There are 9 hidden switches. A switch that is on adds its own fixed numbers to the row, and there is some noise. The rows also spread widely along 8 directions, which tell nothing about the answers.
Known rows, each followed by its switches (1 for on, 0 for off):
[  5   1  -7  -5   2  13  12  -6  -8   3 -12   5  -7  -3  -5  -4  19   0
 -12  14   4   1  -8  12  25   0 -25  -6   0  -1  -1  22   0  -7  -2   8
  -4  -2   4  20  -1  -8] | 0 0 0 1 1 0 0 0 0
[ -9   0  -9 -14  13   3  17  -5 -17   9 -10  -8  -6  -5 -14  19 -12  -6
  13   0  -1 -10 -14   0   8   0 -31 -10 -12 -25   2  -2  -4  13  -8   6
   6  -6  -1  -5  -1 -12] | 0 1 0 0 0 1 0 0 0
[ 12  11  -6  10   2   3  -8  -7  -8   7  -4   0  -6   3   1  -9   6 -10
  -2   6   1   5  -7   2  10  -4  -8   1  -4  -2  -6  20   7  -3   5   8
 -11  -3   2   2  -1  -7] | 0 1 0 0 0 1 0 0 0
[  4   9  -5  -5  19   0   5   3  -7   0   2 -12 -11   5  -2  16 -10  -9
   4   4  -3  -3 -11   9   3   3 -16  -3  -3 -18  -1  -3  10  -6 -11   6
   7   1  -7 -15  -9  -6] | 0 0 1 1 0 0 1 0 0
[-11   7  -4   6   9  -7  -6   1  13  -7   7   1 -15   5   5  -6  -1 -10
   8  -2   0  -3   5   5 -14  -1   8  -4  -1 -11   1   5   5  -2  -8   7
   5   3  -8  -8  -6  -6] | 0 1 0 1 0 1 1 0 0
[-11   2  -2  -3  10   2  12  -9   7   0   0   1 -16   2 -10  14   0   5
   9  -4  -2   7 -15  17  -1  -1 -11 -13   0 -12   3  -7   5  -6 -10   9
   6   4  -8 -16   4  -9] | 1 1 0 0 0 0 0 1 0
[ 17   6  15   2   0   6  -5 -14 -19  -4  10   2 -12  -1 -13 -12  14  -1
   2 -15  -4   4  -2  -1  -3  -8  -3  -2  -1   5  -5  12   5   4   6  -4
 -13  -5  -5   8  -4  -3] | 0 1 0 1 0 0 0 0 0
[-15   0  -7  -2  -1   3  12  -7  -4   2   0   9 -19  -3 -12  -5  10  12
   5  -8   0   5  -6  -1  -5 -10 -16 -16  -3  -9  -3   4  -1   8   0   6
  -3  -1  -2   2  12 -12] | 1 1 0 0 0 1 0 0 0
[  8  -1   9  -5   7   9   6  -7  -7  -2  -9   2   1  -8 -11   8  10  -3
   0  -2   6  -1  -6  11  15   3 -21  -7  -3  -8   3  19  -1  -8 -11   6
   3   1  -6  10 -11  -5] | 0 0 0 0 0 1 0 0 1
[ -5   1  -2   7   2   5   7  -1  -3   0  -5   2  -6  -3  -3   0  15   0
   2   0   2  -6  -6   5   5   1 -12  -8  -3 -14  -4  13  -3   0 -16   9
   4  -4  -5   8   0  -7] | 1 0 0 0 0 0 1 1 0
[  5  12   7  11  -4   3  -1  -7 -13  -4   1  -2 -16   0  -4  -2  10  -4
   6  -8   0   3  -7   3  -7   0   4  -2  -1 -18  -4  15   5  -4  -7   7
  -2  -3  -1  -4  -7  -7] | 1 1 1 0 0 0 0 1 1
[  0   9  -1  15   4  -8  -7  -8  -5  -1  10   0 -16   7  -1  -5  -2  -6
  13 -15  -5   7  -6  -4 -16 -13   5  -4  -4 -13  -4  -1   3   7   1   6
  -6  -1  -2 -12   1  -7] | 0 1 0 0 0 1 1 1 0
[ -8 -11  14 -12  -8  15  39  -5 -11  -5 -12  13 -18 -18 -25   0  24  22
  -7 -16  13  19 -10  16   9  -2 -24 -27   6 -13   6  10  -7  -5  -2   9
   4  11   4  17   0  -5] | 0 0 1 0 0 1 0 0 0
[  5   9  -2   8   8  -5 -19  -4  -1  -3  12  -3 -11   5  -2   0  -2  -8
   4  -2  -6  -1  -1  -6  -9  -6  -1   3  -2  -6  -7   7  10  -1  -6   3
  -5  -5  -8  -5  -1  -8] | 1 0 0 1 0 1 0 0 1
[-10  -6   8  -5  -2   4   2   5  -2  -3  -4  -2  -4  -7  -1 -12  16  -2
  -3   2   5  -9   7   1  -4   5  -7  -4  -2  -1  -1  10   2   4  -6   8
   6  -5  -2  16  -1  -2] | 0 0 0 0 0 0 0 0 0
[-1  6  1  1  7  2 -1 -4 -4  2  2 -2 -9 -1 -5  2  4 -5  5 -1 -5 -6 -4  3
 -2  1 -8 -4 -4 -7 -3  6  6  1 -7  2  0 -5 -8 -7 -2 -8] | 1 1 0 0 0 0 0 0 0
[  9   7  17  -5 -12  -4   1   7 -19  -6   0 -12 -20  -3 -23   2  -7   0
   7 -10  -4  -1  -4  -7 -13   3   0  -5  -3 -11 -10  -5   7   4   0  10
  -3  -6   4  -3  -1  -2] | 1 1 0 1 0 1 0 0 1
[ 10   5  20   9  -4   7   4   1 -19  -5   3   0 -13  -7 -10  -9  16   3
   1 -16  -1   6  -3  -3  -9   0   4 -10   3  -8  -6  12   3  -2  -1   1
  -2   0  -4   4  -7  -2] | 1 0 1 0 0 0 0 0 0
[  2  -1  24 -21  -4   2 -11  12   1 -13  -3 -11  -6  -5  -6  -5  16  -7
  -2  -1   9 -12  16  12 -11  10  -4   3   3   6   1   4  17 -11 -11  13
   9  -5  -8   6 -14   5] | 0 1 1 0 0 0 0 0 1
[ -2   0  10  13 -11   1 -17   1   4  -4   9   8 -11   0   0 -24  26   0
  -1  -8   3   2  10  -3 -15 -10   8  -2   5   7  -9  15   6   1  -2   8
  -8  -5  -3  16   5  -1] | 1 0 0 0 0 1 0 1 0
[ -8  -2   3  -7  -5  -1   2  10   7  -4  -8   0  -6  -2  -4  -4  16  -1
  -2   6   7  -3   3  11   1   2 -12  -5   3  -2  -1   5   5  -6 -12  20
   3  -2   2  12   1   1] | 0 0 0 0 1 1 1 1 0

New rows. What belongs after each?
[ -4   1   6   6  -3   1  -4   2 -12   1   4  -3  -9  -3  -2 -11  10  -2
   3  -6  -3  -8   4 -10 -10  -1  -2  -3  -4  -4  -8   8   3   8  -4   3
  -1  -9  -3   6   2  -5] | 1 0 0 0 0 0 0 0 0
[-11   7   6  -1  -9  -9   3  17   6 -10   2  -7 -23   2  -7  -9  -6  -2
   4  -2   2   6   2   4 -20   5  14  -6   1  -8  -3 -11   8  -1   2  17
   5   5   5  -7   2   0] | 0 1 0 1 0 1 1 0 0
[  8  11  -9  15  19   3  -3 -24  -3   0   6   9 -10   5   0   4   2  -5
   3  -4  -3  12 -13   6   9 -12 -13  -5  -4 -14   3  21   0  -4  -2  -4
  -8   3  -8  -2  -5 -14] | 0 0 0 1 0 1 0 0 1
[ -1   2   6   0   1   0   4   2  -4   0   3  -2 -11   0  -7   2   1   2
   1  -3  -4   3  -6   3  -5   1  -6  -9  -1  -3  -5  -4   8  -1  -3   6
   1   0  -4  -6   4  -5] | 1 0 0 0 0 0 0 0 0
[-10   1 -22 -11  -2   1   8  -2  -4   8 -12   3 -12   2  -4  -2  15   0
  -3  14   6  -4  -7   5  14 -11 -33  -5  -4  -7  -3   9   2   5  -4  20
  -7  -8   7  12  12 -11] | 0 1 0 0 1 1 1 1 0
[ -2   8  -6  -6  11   5   5  -6  -3   0   3  -2 -20   3  -8   6   5   0
   1   1  -3   2  -7  10   0  -3 -17  -7   0 -11  -2   4  10  -6  -8   5
   1   0  -9  -9   0 -11] | 1 1 1 1 0 0 0 0 0
[-27 -10  -3 -14  -7   5  25  -4   8  -2  -7  12 -21  -6 -14  -7  16  18
  -1  -7   9  11  -3  11  -2  -7 -18 -22   0  -3   6  -1  -3   2   1  13
   3   7   3   9  12  -9] | 0 1 0 0 0 1 0 0 0
[ 33  22  12   5   4  -2 -23   2  -6  -3  -2 -13  -4   5  -6  10  -7 -22
   3   7  -8  -2  -6   6   7   7   3  11   0  -4 -11  15  17 -19  -7   8
  -7  -7  -5  -9 -18  -1] | 1 1 0 1 1 1 0 0 1
[ -4  -1   7   2  -7  -1   2   1  -5  -3  -4  -3 -10  -2  -9   0   5  -2
   4  -4   6   5  -5   4  -5   0  -4  -6  -2 -15   0   3   2   0  -4  14
   1   0   5   5   0  -3] | 0 0 0 0 0 1 0 1 1
[-14   2   1 -24 -10  -6   4  23  21  -7  -2  -7 -28   5  -8  -4   3   5
 -10  15   8  12   5  20 -11   5  -3  -6  11   6  -2 -15  23 -18   2  29
   4   8   7  -7   7   3] | 0 1 1 1 1 1 0 0 0
[ -5  -6   5 -14  -3   2   0   6  -3  -1  -1  -7 -10  -2 -13   1   9   0
  -2   7   7  -4  -1   7   0  -1 -19  -1   2  -1  -4  -3   9   0  -5  15
   0  -4   2  11   5  -2] | 0 0 0 1 0 1 0 1 0
[ -2  -2  -8 -15  12   9  18  -3   2   3 -10  -1  -8  -3 -14  18  -2   3
  -5   9   5   7 -17  19  20   3 -32 -13   1 -11   3   2   4 -11  -5  10
   3   6  -1   0   1  -8] | 0 0 0 1 0 1 0 0 0
[-10  -8  10  -7  -3   5  17   3 -10  -1  -5   1  -9  -9 -15  -1   6   6
   2  -7   4   2  -4   2  -1  -1 -14 -17  -2 -11   1   1  -3   6  -3   8
   4   1   2   9   1  -5] | 0 0 0 0 0 1 0 0 0
[ -7   3   7  -6  -9   0  -1   9   0  -3 -14  -6  -8  -6  -8   1  12  -7
   5   6   5 -14   2   7   0   8  -6   0  -2 -13  -4  13   4  -3 -17  20
   7  -8   3  11  -5  -3] | 1 1 0 0 1 1 0 1 1
[  5  10 -15  11  16   3 -12 -20  -1   8   5   6  -4   8   5   0   7 -12
   6   2   0   2  -9   7   8 -16 -16   0  -5  -8   0  18   6  -1  -2   2
 -11  -3  -7  -4   0 -13] | 0 1 0 0 0 1 0 1 0
[  1   4  -2  -5  11  -3   4  -4   5  -5   6   3 -15   3  -9   7   1   2
   2  -3  -4  10  -7  10   1  -9 -12 -10   2  -4   1  -3   6  -5  -4   7
  -3   4  -5  -5   0  -4] | 0 0 0 1 1 1 1 0 0
[ 14   7   2 -11   8   0  -6  -4  -5  -3   0  -8  -8   6  -8  14   4  -5
   1   5  -1  -2  -9  12   9  -2 -19   3   1  -3  -2   2  11 -10 -12  10
  -4  -5  -4   0  -6  -1] | 0 0 0 1 1 0 1 1 1
[-19   1  -6   6   7   4  19   0   3  -3  -7  -1 -13  -2   0   3   0  -3
   1   7   1   0  -9   9   0   9  -4 -10  -4 -23   4   6  -5   1  -7   9
  13   6   2   1  -3 -10] | 0 0 0 1 0 0 0 0 0
[-16   1   1  -5   6  -4  -3   4   8 -12   2   2 -15   0   3  -8  15  -3
   0  -1   5  -5  11   6 -13  -4  -5  -5   2 -11   4  12   3  -4 -16  11
   7  -1  -5   9  -6  -4] | 0 0 1 1 1 1 1 0 1
[-11   3   1  -5  10  -4  -7   1  -3  -6   8  -6 -16   2  -2   0  -1  -5
   5  -4   2  -4   4  -1 -16  -4  -7  -1  -3 -15   1   0   8   3  -8   7
   6  -2  -4  -3  -4  -6] | 0 0 1 1 0 1 0 0 1
[-10   6  -6   7   1   1  -1  -7   2  -1   2   5 -19   4  -1  -7  16  -3
   6   3  -4  -3  -3   4  -6  -5  -3  -3   0  -9  -4  11   3   2  -8   8
  -2  -5  -3   4   4  -9] | 1 1 0 1 1 0 0 1 0
[-17   1  -1  -5   0  -1   1   4   3  -6  -9  -5 -11  -4  -2  -5   5 -10
   4   9   7 -14   5   4  -3   9  -5  -1  -5 -16   3  14  -1  -1 -11  12
  12  -4   0   8  -7  -8] | 0 1 0 1 0 1 0 0 1
[  7  10   1   5  -3   2   5 -10  -9   1  -4   2 -17   2 -11   6   6   2
   5  -4  -5   9 -15   9   4  -3  -5  -6   0 -12  -4   8   5  -5  -4  11
  -6  -2   4  -5   0  -8] | 1 1 0 0 1 0 0 1 1
[-12   6  -2   3   9  -1  -7  -9  18 -10   4   6 -14   3   2  -4   6  -4
   3  -1   2   4   2  13  -6  -3   2  -5   1  -7   6  12   6 -10  -6   6
   4   6  -9  -4  -7  -8] | 0 1 0 1 0 1 0 0 1
[ -9   6  12  -5 -14   0  24  18 -11  -4 -16  -7 -21  -8 -18   4   7   3
   8  -5   5   0  -7   6  -9   9  -3 -14   1 -27  -4  -1   1  -3 -14  24
  11   0  10   0  -3   0] | 1 1 1 0 1 1 1 1 0
[ -7   3   6   1  -7  -4   5  -8  -3  -9   1   4 -19   0  -8  -7  13   5
   6 -13   4   5  -2   7 -10  -5   0  -8  -1  -9   0   3   1   1  -4  11
  -1  -1   1   2   1  -4] | 0 1 0 0 0 0 1 1 1
[ 10  14   6   8   2  -5  -4  14  -5   1  -3 -13  -5   1   3   4  -5 -15
   4   7  -9  -6  -5  -2  -1  11   6   1  -4 -12  -9   6   7  -5 -11  11
   4  -5   0  -6  -9  -1] | 1 0 0 0 1 0 1 0 0
[ -7   3 -10   1  18  -4 -13  -6  12  -4  12   5 -10   5   4  -6   6  -5
   2   1  -1  -3   4   4  -6 -12 -11  -3  -1   1   0   6   7  -1  -7   3
  -1  -1 -13  -1   0  -7] | 0 0 0 1 0 1 1 0 0
[ 12   3  26   5   4   4 -25  -7  12 -17  17   5 -10   2  -2 -14  27  -3
  -2 -13   8   8  12  15 -14  -8   7   4  13  10   1  16  15 -19 -10   4
  -5   4 -17   7 -14   3] | 0 0 1 1 0 1 0 1 1
[ 15   6   6  -1  -1  11   6  -3  -9   1 -11  -3  -7  -3 -13   5   9  -7
  -1   6   7   3 -13  16  18   4 -14   0   1  -9  -3  16   4 -11  -4  12
  -3   0   4   7  -7  -3] | 0 1 0 1 0 1 0 1 0
[  5   8  -2  -2  -4   5  -4  -1  -1  -1   1   1 -17   3  -7 -10  12   2
  -5   7  -1   3  -2   5   4  -2  -8  -2   1   6 -10   8  10  -6   3   8
  -8  -3  -1   3   6  -6] | 1 1 0 1 0 0 0 0 0
[-27  -3  -6  -5 -15  -4  18   3   8  -4  -1   8 -30   1  -6 -16   8  15
  -3  -3   5  18  -1   7 -14  -3   3 -18   2  -1   0 -11   5   2  13  17
   0  10  10  -2  18  -7] | 0 1 0 0 0 0 0 0 0
[  9  -2  17 -17  -1   1  -9  10   3  -8   7 -10  -8   0 -15   2   2  -1
  -4   0   3   2   4  10  -5   1 -11   0   5  12  -4 -10  17  -9  -2  11
  -1  -1  -5   1  -3   5] | 0 0 0 1 0 1 0 0 0
[  4   7   1   3  14   7  12 -13 -19   3  -4  -7 -11  -2 -15  20  -5  -7
  15  -7  -7  -8 -19   4   5   2 -18  -6  -7 -28  -1   6  -3   6 -15   0
   6  -7  -7  -9  -6 -12] | 1 1 0 1 0 0 0 1 0
[-18  -2  -8 -10  -8   6   9   9  -1   0 -13  -1 -14  -5  -5  -9  15   1
  -5  15   5 -14   3   3   4   9 -15  -4  -3  -8  -6  10   2   2  -8  14
   8  -6   3  14   6 -10] | 1 1 0 1 0 0 0 0 0
[ -7   0   9  -8 -14  -1   4   3  -2 -10  -4  -3 -22  -1 -12  -8  12   4
  -1   0   7   5   1  10  -9   2   0  -4   3  -3  -1  -1   8  -3   0  17
   1   0   7   8   3  -2] | 0 1 0 1 0 0 0 1 1
[ 1  3 12 -1 -2 -3  0  1  3 -6 -1  0 -9 -3 -6  1  3 -2  1 -5  0  7 -2  9
 -4  1  1 -8  2 -5  2  6  5 -8 -5 11  0  2  1  2 -7  0] | 0 0 0 0 1 1 0 0 1
[-10  -2  -7  -9   9   9  -4 -12   9  -2  -3   9  -6  -1  -2  -5  29  -4
   1   8   7  -9   4  14  10  -8 -25  -2   2   1   6  22   2  -3 -14   9
  -1  -6  -9  18  -2  -9] | 0 1 0 1 1 1 0 1 0
[  9  22  -4   9  -3  -7 -15  21   4   2  -7 -14  -9   7  13  -7  -2 -23
  -2  18   0   0   1   5  -3   8  11   8  -1  -9  -9  12  18 -14  -1  23
   0  -1   9  -8 -10   0] | 0 1 1 0 1 1 1 0 0
[-10  -1   4  -6  -6   1  -6   6   1  -5   2   0 -16  -3  -9 -14  15   0
   2   0   3 -10  10  -2 -10   0  -6  -4   0   0  -7   9   5   4  -7   9
   1  -7  -5  10   4  -6] | 1 1 0 1 0 1 0 0 0
[-18  -9   8 -11   0  -3   4   7   0  -7   6  -3 -15  -4 -13  -5   4   2
   4  -5   2  -4   6  -2 -18  -2  -7  -9  -1  -5   1 -10   3   8  -3   8
   7  -2  -3   7   4  -3] | 0 0 0 1 0 1 0 0 0
[-14  -5   5  -9   3   4   2   7   2  -7   2  -1 -12  -4  -5  -9  17  -1
  -2   1   9  -7   9   5  -9   0 -12  -6   2  -6   2   8   4  -1  -9   9
   7   0  -4  11  -2  -3] | 0 0 1 1 0 1 0 0 0
[ -3  -1 -14  13  -2  14   9 -19 -12   7  -2  20 -15  -5  -5 -14  35  11
  -7  -4   8  12 -10   2  13 -20 -27 -14   2 -10  -4  33  -4   0  -1   5
 -12  -1   0  21  10 -16] | 1 0 1 0 0 1 0 1 0
[ -1  10  -9 -12  12  -2   3   4  -6   0  -2  -9 -15   5  -2   7   0  -9
   4   7  -3  -8  -3   6   0  -1 -18  -1  -4 -12  -1   1  10  -1 -10  10
   3  -6  -3  -7  -6  -7] | 0 1 1 1 1 0 1 0 0
[-17   2   1   0  -1 -14 -15   4  13 -10  19  -3 -25   8  -5  -6  -7   3
   5  -6  -4   6   6  -5 -30  -8   8  -5   2  -2  -5 -16  15   2  -1  10
  -1   1  -6 -12  11  -5] | 1 0 0 1 0 1 0 0 1
[ -5   7  -5  -6   2  -1   6  -3   1  -6   3   3 -25   6  -5  -3  16   3
  -1  -1   2   9  -5  14  -5 -10 -11  -6   5  -6   0   1   9  -7  -4  13
  -3   1   0  -1   3  -5] | 0 1 1 1 1 0 1 1 0
[ -9   0  -4   1  11   5   6 -13   4  -6  -3  10  -4  -3   3  -3  18   0
  -1  -2   5  -4  -1  11   8  -2 -14 -10  -3  -8   7  20  -5  -5 -14   3
   4   1 -10  11  -6  -9] | 0 0 0 0 0 0 1 0 1
[-11   1   5  -6  -9   0  17  -4  -7  -6  -7   2 -19  -4 -13  -3   6   8
   1  -8   4   8  -6   7  -6   1  -3 -14  -3 -10   2   0   1   1   2  11
   3   3   6   2   2  -7] | 0 1 0 0 0 0 0 0 1
[  7  12  -4   9   7  -4  -8 -11  -4  -3  11   1 -21   9  -3   1   5  -3
   1  -3  -2  18 -11   6  -6 -16  -3  -1   5 -13  -1   6  12  -7   0   9
 -10   1   3  -6  -1  -6] | 0 0 1 1 1 1 0 1 1
[  0   1  10 -18   3   2  -2   0   6  -7  -5  -5 -10  -2 -15  12   8  -4
   4   5   6  -5  -2  19   4   4 -18  -1   3  -4   5   2   9 -11 -14  14
   4  -2  -4   3  -8   0] | 0 1 0 1 1 1 0 1 1
[ 17  14   4   2  18   3  -5  -4  -4   1   0 -10  -6   4  -7  16 -13 -17
   7   2  -4   2 -13  13   7   5  -9   0  -3 -13   0   5  10  -9  -6   4
   1   2  -7 -16 -15  -5] | 0 1 0 1 0 1 0 0 0
[-22  -8  16 -13   3   2   6  -3  19 -16   9   7 -21  -4 -17  -1  16  12
   7 -13   2  -1   6  18 -19  -1  -2 -12   8   1   5 -12   6  -5 -16   7
  10   3 -17  -3   2  -2] | 1 1 0 1 0 0 0 1 0
[ 25  20  -1   4   5  -1 -12   6 -31  11  -6 -27  -5   6  -6  17 -16 -27
  12  13 -12 -18 -16  -8   6   9  -8  13 -11 -22 -15   5  10   4  -9   9
  -2 -19   6  -9  -8  -5] | 1 1 0 1 1 0 0 1 0
[-22  -1  10   5   2  -7  -3  -7  16 -12  14   7 -21   4   0 -11  10   3
  12 -17  -1   9   4   9 -30  -8  16  -9   4   0   6 -10   7   2  -3   7
   4   6  -9 -11   3  -2] | 0 1 0 0 0 0 0 1 0
[-19 -11  -2 -15  -9   6  18  -5   4  -2  -5  11 -20  -5 -18  -5  21  17
  -2  -4  12  11  -4  14   0 -10 -23 -16   4   1   3  -2   2   0   2  16
  -3   4   4  11  15  -6] | 0 1 0 0 0 1 0 1 0
[-14  -5  12  -9  -4  -2  -5  22  15  -5  -5  -8  -6  -5  -4  -1   2  -5
   0   7   3 -10  11   5 -11  14   0  -5   2  -1  -3  -5  11  -7 -15  18
  13   0  -5   1  -3   2] | 1 0 0 0 0 1 0 0 0
